The same things were measured in two ways. Each way mixes the same 11 hidden numbers, adds some noise and spreads widely along 7 directions of its own, which tell nothing about the thing.
In the rows, zero is written as 128.
Some things both ways: the first way, then the second way.
[ 75  71 136 119 108  89 148 157 129 149 118 127 172 111 121 119 128 102
 189 229 174 152 157]
[138 139 125 124 177 152 144 144 107 122 137 104 124 114 122 114 151 156
  75 129 146 147  91 104 134 133 118 138]

[219 107 147 182 134  47 113  95 205 164 115 154  93 120 151  28 125 147
 152 155 147 130 135]
[161 156 156 106 144 113 115 139 123 144 142 168 133 136 145 144 139 179
  63 106 118  95 105 127 136 143 134 125]

[ 79  95 124  88 139 111  65 186  49 102  86 154 140 118 219 145 129 122
 125 155 115  89 122]
[119  97 105 154 151 131 159 108 107 109 118 114 130 121  90  86 109 116
 164 140 139 152 144 137 145 120  96 137]

[146 116 117 106  94  72 119 138 143 126 174 162 145 120 119 165 136 129
 145 124 140 131  84]
[181 127 118  82 122 108 139 102 106 119 126 127  94 109 116 107 127 148
 154 159 168  89  87 148  88 109  91 137]

[161  86 100 119 123  81  90 145 103 161  64 161 117 104 173  95  82  95
 104 204 112 103 134]
[108 122 187 139 120 165 102  76  60 185 109 196 140  88 114 170 137 168
 134 110 131 108  91 118 167 141  18 148]

[115 134 101 122 102 127 116 116 176 123 160 203 153  84 119 144 129 161
 130 130 135 111  85]
[107 118 132 153 168 130 139 159 147 140 168 176 163 138 116 103 115 117
 133 144 166 123 123 129 100 135 110 172]

[156 132 147 161 143 101 135 137 129 137  98 118 102 130 124  79 135 117
 167 139 123 152 132]
[157 135  85  72 163 167  68 198  87 137 147 110  95 132 152  95 148 176
  59 135 183 122  71 110 134 123  97 141]

[179 167 137 137 100 140 190  71 170 113 195 110 145 110  64 102 132 155
 137 122 171 112 107]
[128 123 145 172 158 169 149  90  99 134  95 108 140  89  77 105 118 123
 137 150 141 178 109 107 153 137  90 137]

[152 150  73 147 138 132 142 158 179 139 138 149 141 126 146 151 176 118
 113 106  88 159 160]
[135 133 178 143 174 139 214 138  94 119 156  83 129 140 160  98 125 106
 127 134  86 184 149 103 166 104  89 100]

[121 147 131 122 136 149  84 155  89  95  88 104 118 121 180 113 149 160
  87 107 116  67 142]
[136 122  64 118  91  97 143 108 115 122 122  99 114 156 132 115 132 106
 118 106 148 110 140 136 126 147 137  96]

[138 148 133 131 144 152 109 135 125 100 128 147 127 117 161 122 143 178
 109 121 140  97 111]
[145 152 145 161 143 137 127 109 103 110 119 110 123 127 106 136 132 140
 107 133 130 163  87 114 132 153  89 130]

[136 142 142 162 129 124 168 100 107 117 105  79 118 143  80 113 106  86
 181 183 123 153 107]
[152  74 138 170 130  77 127  89 147  81 132 125 115 137 107 159 167 131
 174 125  94 101 168 118 131 101 145 170]

[114 124 140 103 114 136  98 141 137 185 110 147 103 118 123 111  75 137
 116  97 101 145 146]
[ 96 121 144 187  82  97 138 101 120 147 114 139 147 133 111 161 123 112
 129  96 125  98 165 131 130 115 101 136]

[104 130 140 137 131 142 145 182 109 100 160  87 138 132 117 140 163 147
  99  95 111 156 161]
[177 145 134 135 143 116 214 124 133  69 106 100 142 126 102 143 126 143
 156 129  87  87 184 123 147  46 116 131]

[120 166 130 153 136 245 128 109 159  91 133  82 126 103 137  75 148 202
  94 132 131  89 162]
[132 102 126 122 119  84 241  84 116  85 110 102 130 107  78 116 134 132
 206 127 128  86 126 127 122  74  49 144]

[165 121 110 181 175  71 138 190 161 116 118 141  90 140 135 149 206 102
 112 132 100 200 168]
[132 135  69 138 125 114 179 161 179 106 110 115 134 133 137  99  98 115
 146 112 110 117 174 138 132 133 178  77]

[132 139 116 138 120 144  98 151 129 112 108 141 137 106 157 116 144 178
 102 137 126  89 119]
[148 146 184 174 117 108 120  99 128 144 150 192 174 141 116 201 142 138
 110 109 112  76 143 115 131 113 109 172]

[144 136 153 150 119 173 130 145 140 121 130 132 134 109 129  94 128 154
 149 135 157 151 137]
[166 144 166 191  78  88 129 100  98 129 131  72 133 135 119 149 115 106
  95 109 112 152 112  90 148 125  98 107]

[122 120 127 155 110 101 102 150 252 142 177 176 136  85 148  65 188 227
 114 106 134 105 156]
[124 153 100 126 136 124 213  73  89  84 100  80 122 129  95 123 148 130
 115 119 113 147 115 121 130 142 110 100]

[113 144 134 108 129 115 109 156 161 149 118 147 126 137 165 115 130 130
 134 148 125 128 160]
[115 136 146 192 145 124 152  81 122 132 124 113 127 147 125 155 165 103
  74 106 106 181 144 129 134 192 146 117]

[125 135 132 126 142 138 138  98 158 163 129 101 116 147 119 126 118 145
 165 128 116 147 137]
[ 81  73  97 171 145 125 170 112 134 120 130 140 148  93  85  80  86 106
 203 152 152 123 154 132 115 103 110 153]

[129 111 127  99 107 125 121 137 132 139 159 170 149 108 121 160 114 146
 101  88 158 119 119]
[133 145 152 188 125 120 157 123 160 134 104 133 158 113 104 138 105 122
 119 121 108 133 148 124 128 133 148 120]

[141 124 157 118 154 127 116 122 104 140 108  97 101 156 140 105 111 128
 119  95 130 109 148]
[131 145 172 146 157 148 148 133 109 148 116 165 165 109  93 146 133 171
  92 110 132  98 131 121 154  97  77 166]

[129 149 145 147 174 114  97 175 173 149 115 116  90 194 171 169 181 120
 137  35  90 190 184]
[132  90 120 131 115  82 165 112 147 137 115 132 139 120 106 108 127 127
 146 110 117  93 159 127 141 116 147 125]

[114 108 152 104 173 156 142 123  39 139  87  80 119 163 149 116  83  92
 135 135 123 111 159]
[189 153 157 127  98 102 137 104 137 104  93 127 121 125 105 162 140 145
 150 126 117  79 128 125 122  95 105 136]

[116 109 119 135 128 101 157 105 166 171 146 141 142 134 102 146  88 112
 129 163 125 174 143]
[132 174 115  94 146 125 141 184 117 123 175 136 115 156 183 108 120 151
  88 123 153 127  79 122  97 149 101  98]

[ 93 105  87 102 119  95  71 225 133 126 102 217 153  97 209 136 151 112
 115 180 101 113 142]
[134  94 120 138 164 133 178 125 160 148 159 180 163 126 134 125 139 102
 162 136 125  97 173 145 123 126 137 153]

[122 133 144 137 116  73 125 126 193 130 171 207 146 115 165  83 108 117
 140 143 125 140 132]
[175 137 141 152 159  88 160 119 186 102 151 159 148 185 131 143 157 105
 113 123  85 129 180 148 120 165 204 130]

[ 69 102 122  95 151 176 128 135  55 108 103  90 162 134 183 146 113 115
 114 183 135 103 163]
[115 116 136 141 161 168 155 114 104 138 106 156 149  76  77 104 107 148
 164 148 143 131  98 126 144 122  60 154]

[153  90 110 170 134 103  88 114 158 129  94 134 105 130 113 132 161 145
 124 110 134  82 107]
[ 80  86  96 198 130 106 134  88  96 105 120  87 112 103 122 144 147 145
  83 107  70 179 105 108 148 180 153 113]

[135  93 102 136 125 140 146  76  68  74 114 108 166  87 137  96 115 138
  72 198 161  23 106]
[103 136  84 121 158 172 179 148 100 129 138 142 173 118 114  66  70 124
 159 131 148 152 111 105 167 134  73 100]

[186 129 143 171 150  99 136  97 152 121 161 136 107 174  90 164 145 120
 130  11 127 130  86]
[153 110 108 167  81  84 142 105 115 112 125  79 144 130 116  96  78  97
 148 126  95 153 123  90 163 136 144  81]

Other things, the second way, with their names:
<339>: [135 157  65  65 133 128 139 154 103 118 155 124  93 174 177  99 136 127
  97 124 159 115 113 151 104 157 123  89]
<71>: [153 137 147 213  52  50 129  60 139 113 102 101 131 152 108 170 115 101
 126  85  92 139 149 128 140 163 137  88]
<170>: [117 124 102 174  82 122  75  89 116 148 116 135 123 133 116 162 138 107
 110 117 154 129 106 125 112 182 126 131]
<413>: [153 152 203 198 140 102 179  86 122  85 139 122 142 150 125 178 134 127
 139 112  70 146 172 105 152  98 101 128]
<351>: [109 133  87 152 145 162 132 131 159 122  81 144 140  92  86  98  98 139
 148 142 143 136 118 126 120 158 157 119]
<673>: [138 118 153 131 190 151 118 121 126 105 110 152 116 112  89 131 165 169
 131 155 130 122 116 128 121 120 117 190]
<132>: [158 124 111  98 118  88 135 132 137 109 102 110  92 124 111 109 145 155
 120 128 136  94 101 142  99 127 132 128]
<53>: [166  96 105 137 129 117  67  86 151 101  77 146  79  82 105 174 175 184
 133 150  97  89 101 145 100 153 185 159]
<513>: [100 110  61 115 177 175 146 141 135 129 104 121 113 117 101  61 132 114
 142 150 185 159 125 143 118 163 130 129]
<131>: [173 129  76  93 104  69 206  95 165  79 110 127  95 113 123 139 143 146
 177 136 126  49 128 178  58 111 144 113]
<5>: [134 118 106 231 179 121 146 131 166  87 148 114 135 156 125 138 136 101
  89 135  85 199 172 152 119 179 195 131]
<26>: [122  95  78 151  93  82 138 116 146 141 134 125 126 142 134 109 113  93
 132 119 141 107 160 149 111 147 165 109]
<146>: [181 130 141 151 127  96 122  87 142  91 117 118 113 122 102 161 153 148
 135 143 121 109 114 118 102 122 149 152]
<599>: [148 181 134 138  73 109 140  69  48 124  98  36  79 141 143 146 144 125
  43 101 108 190  62 114 141 190  93  53]
<485>: [138 127 108  85 178 137 169 188 137 143 164 190 164 114 129 114 128 187
 109 107 162  52 122 132 135  84  83 161]
<349>: [152 146 163 141 122 116 120 109 131 133 128 152 148 139 101 167 158 139
 113 113 153  82 132 104 125 104 109 170]
<609>: [163 131  84  75 129 112 159  97 116  79  91  97  84 103  95 119 158 173
 151 141 145  88  78 133  99 119 104 129]
<592>: [114  96  86 143 102 121  90 105 133 120  85 145 106  98 101 124 113 142
 168 142 132  98 132 142 113 132 143 134]
<269>: [141 135 158 165 149 161 125 115 122 143 101 147 154 119  89 149 135 136
 119 121 142 114 167 118 159  99 104 160]
<13>: [144 115 116 103 122 112 194 103 107  94  92  97 107 118 101  72  95 128
 205 140 127 118 152 138 144  83  82  99]
<348>: [162 154 151 126 164 130 123 139 113 107 143 129 109 136 155 156 157 171
  76 123 102 130 109 117 133 132 130 129]
<522>: [146 142 146 190 122 110 139 114 159 133 135 151 159 160 120 142 111  86
 119 130 116 138 170 143 116 154 162 127]
<79>: [111 122 128 184 140 139 132 150 136 163 152 163 192 130 110 114  88 104
 111 119 141 134 144 110 150 140 123 143]
<371>: [142 144  84 115 116 164 108 139 152 160  96 161 144 123 105 124 126 116
 126 130 179  87 132 132 116 148 142 133]
<475>: [123 107  67 158  91  79 119 140 191 108  84 108 115 124  97 107 113 118
 135 120 140  94 167 141  95 130 213 119]
<294>: [155 150 105  33 134 159 117 155  43 136 138 100  91 102 142  88 130 181
 103 151 198  91  41 102 115  83  40 133]
<242>: [150 155 129 113 171 165 134 155 126 120 117 140 118 115 128 130 145 162
  94 146 131 125 102 134 111 134 127 139]
<129>: [170 119 120  93 132 122 176 130 124 132 152 168 162 125 129 134 124 129
 162 143 136  38 164 136 122  58 107 160]
<223>: [126 151 150 172 149 145  81 132  97 129 139 130 116 140 131 154 146 146
  62 126 132 168  88 117 126 174 106 144]
<354>: [146 106 166 146 162 112 160 136 159 142 142 158 150 117 109 137 157 140
 125 117 129  92 144 125 128 105 117 173]
<426>: [115 103  89 134 159 125 168 149 128 109 121  90 116 118 108  58 110 122
 134 147 138 163 122 130 123 137 131 120]
<422>: [120 147 140 208 119 105 149 108 103 112 139  91 141 158 126 132 101  95
  93 114 100 191 138 114 146 158 128 100]
<324>: [134 128 109 121 113  91 148 146 125 135 167 128 145 166 138  98 110 106
 125 113 162 108 133 116 122 123 107 119]
<18>: [211 158 142  80 109 112 121 131 146 117 110 133 135 120 115 156 157 167
 121 120 132  58  95  85 134 102 131 133]
<292>: [160 170 151 130 133  89 205 115 115  92 132  74 103 150 144 124 142 129
  93 114 103 161 107 130 114 141 111  85]
<455>: [139 109  66  53 146 167 196 144 117 127 124 127 142  71  96  45  96 131
 220 167 196  95  54  98 120 105  49 123]
<411>: [135 144 152 143 148 145 128 113  75 119 104 104  94 121 128 118 119 150
  99 139 107 161 132 144 141 122 100 116]
<665>: [148 115  89 142 154 130  67 133 161  83 102 154  79 121 133 159 153 168
 136 156 103  96 161 158  95 128 209 156]
<532>: [145 157 139 143 123  71 164 125 103  97 144  61  92 187 154 132 167 123
  46  89 104 171 117 129 128 167 121  92]
<389>: [120  83  96 119 184 140 182 145 110 104 172 142 133 103 141  87 113 144
 179 156 119 126 120 124 134 101  87 139]
<210>: [118 135 110 156 147 166 104 135  77 147 135  94 107 122 147 106 120 124
  70 135 141 199  84 116 142 178 105 105]
<580>: [120 131 142 161 177 131 133 180 138 138 193 172 170 162 143 118 117 132
 105 110 155 130 147 112 143 119 100 154]
<91>: [121  73 105 145 149 128 109 104 143 126 100 154 128  94  92 112 134 145
 164 135 120 118 138 118 145 141 153 152]
<414>: [142 126 105 110 210 174  77 197 103 156 170 157 117 144 182 116 148 164
  10 144 112 140 144 153 138 144 193 152]
<287>: [136 114  94 113 129 122  55 136 115 156 123 151  69 123 161 138 155 162
  64 133 139 110 103 175  92 175 158 131]
<254>: [170 129 117 116  76  74 137 110 159 130 115 128 126 141 127 133 130 118
 141 110 127  81 128 122 115 142 152 105]
<454>: [140 152 102 145 142 134 120 154 199 129 107 184 133 123 139 187 156 166
  92 104 112  61 169 153  99 141 204 135]
<525>: [110  85 101 107 139  93 159 141 136 132 154 155 129 121 132 111 147 146
 145 121 144  77 129 136 109 115 112 153]
<644>: [148 149 187 180  72 124 134  51 102 140  83 132 167 130  69 158 104 100
 170 105 127 129 141  87 180 123  65 119]
<39>: [127 132 130 152  64  69 129  95 116 133 136 121 138 165 124 141 119  99
 127  95 142 100 141 115 126 130 112 115]
<393>: [137 203 150 146 176 145 150 172 105 100 163 118 127 159 148 152 137 164
  45 118 147 138 111 124 104 110  92 138]
<462>: [139 123 102 137 143 133  88 130 141 125 117 161 122 129 116 153 161 161
  96 121 138 102 112 136 116 159 144 153]
<479>: [104  93  79  96 139 173 133 142  53 169 119 113 129  77 104  50  87 141
 131 146 188 131  84 120 155 109  47 129]
<139>: [151 118 104  81 158 154  99 201 139 160 167 177 148 123 137  83 111 137
 134 164 193  80  89 122  99 110 103 172]
<21>: [163 157  77  88 125 137 140 136 103 119 112  86  86 135 150 101 131 134
  85 137 137 138 106 146 112 155 145  80]
<277>: [140 123 148 140 135 114 158 164 147 148 142 160 164 118 120 112  99 133
 132 126 129  95 137 131 126  99 107 142]
<165>: [123 144 151 151 134 189 112  86 125 180  61 160 136  68  77 159 159 146
 107 131 162 121  91 130 122 171  97 154]
<669>: [163 145 145 130 124 108 146 136 156 138 161 169 159 145 149 146 119 114
 137 135 124  80 149 121 106 110 151 137]

Some of these things the first way, each followed by its name:
[ 94 102 111  94 128  95  66 202  98 131  90 166 127 133 189 177 142 106
 124 121 107 128 134]
<26>
[119 121 134 136 137 134 130 120 132 108 137  97 132 130 118 127 161 159
 124 127 143  97 133]
<609>
[151 152 107 129 141 143 104 133  85  94 101  98 133 137 157 169 160 173
  75  81 124  64 106]
<348>
[144 161 138 180 161 167 167  91 178 131 144  69 112 176 111 112 120 130
 135 133  93 170 156]
<389>
[127 153 116 156 118 161 142 103 166 123 124  92 125 132  94 136 135 129
 124 138 124 136 139]
<525>
[118 156 139 113 144 148 131 120 103 131 110 110 112 154 119 145 104 120
 127 115 113 117 125]
<170>
[118 135  80 139 133 150 164 116 117  61 148  88 159 118 113 187 205 105
 127 143 138 119 124]
<426>
[145 128 133 156 201 152 177  86 116 120  99  38 116 158 148  99 168 136
 143 177 145 131 186]
<351>
[149 119 109 159 122 100 142 133 157 133 130 112 121 105 119 119 152 136
 138 157 113 180 135]
<592>
[119  97 141 119 103 112 123 121 100 129 126 114 151 121 122 129  99 123
 136 158 155 119 115]
<53>
[128 100  92  69  71  54  85 154  96 143 160 175 154  99 143 192 109 129
  89  72 113 110  83]
<411>
[133 151 126 120 122  99  81 178 161 150 132 140 104 150 177 166 140 127
 115  78  85 188 151]
<287>
[121 121 108 106 178 121 114 127  78 120  53 115 114 121 201  80 155 116
 148 196 119  63 156]
<513>
[128 157 139 136 137 158 101 141  95  83 101 116 119 119 163 123 145 165
  92 118 133  81 121]
<462>
[152 112  94 153 158  90 124 131 103  98  70 131 114 118 145 120 171  92
 157 198 124 100 106]
<324>
[142 148 119 146 130 169 103 132 137  94 123 127 136  96 183  99 159 197
 104 131 135  97 130]
<422>
[146 121 122 139 135 125 142 120 121 116 114 130 133 129 127 133 131  98
 123 135 142 116 134]
<254>
[117 110 125 120 147 166 126 119 100 126  94  70 145 137 169 102 131 131
 110 154 144  85 188]
<599>
[131 116 119  95 140 102 129 142  78 128 102 150 129 111 140 110 125 109
 113 132 134  69 130]
<371>
[152  96  81 150  89  55 155 140 178 145 159 138 152  96  59 157 184 134
 164 139 141 152 100]
<294>
[149 119 135 144 147  76 119 155 146 125 121 143 120 133 140 129 174 149
 184 156 147 142 107]
<146>
[167 120 106 153 141 111 137 129 178 136 132 152 121  92 147  63 161 156
 132 159 127 119 149]
<242>
[120 162 157 113 120 103 132 135 149 163 149 142 120 153  85 158 114 148
 148  54 129 145 109]
<349>
[116 127 105 118  81  84 148 115 152 117 183 164 169  93  85 165 138 135
 142 131 143 128  78]
<673>
[149 128 126 134 151 116 137 101 111 126 104 128 111 134 128 114 114 110
 149 160 126 115 105]
<223>
[112  83 148  90 104  78  66 163  61 121 108 179 125 127 128 164  80 113
  81 102 147  65  84]
<485>
[ 84 103 157  97 121 110  63 157 135 167 109 199 117 126 181 110  77 121
 126  95 116 122 139]
<532>
[129 119 137 119 144 130 115 145 145 128 137 108 111 143 136 122 139 147
 114 155 126 125 156]
<131>
[129 128 145 134 109 162 119 101 170 138 150 138 135  96 141  87 111 166
 128 105 152 127 147]
<132>
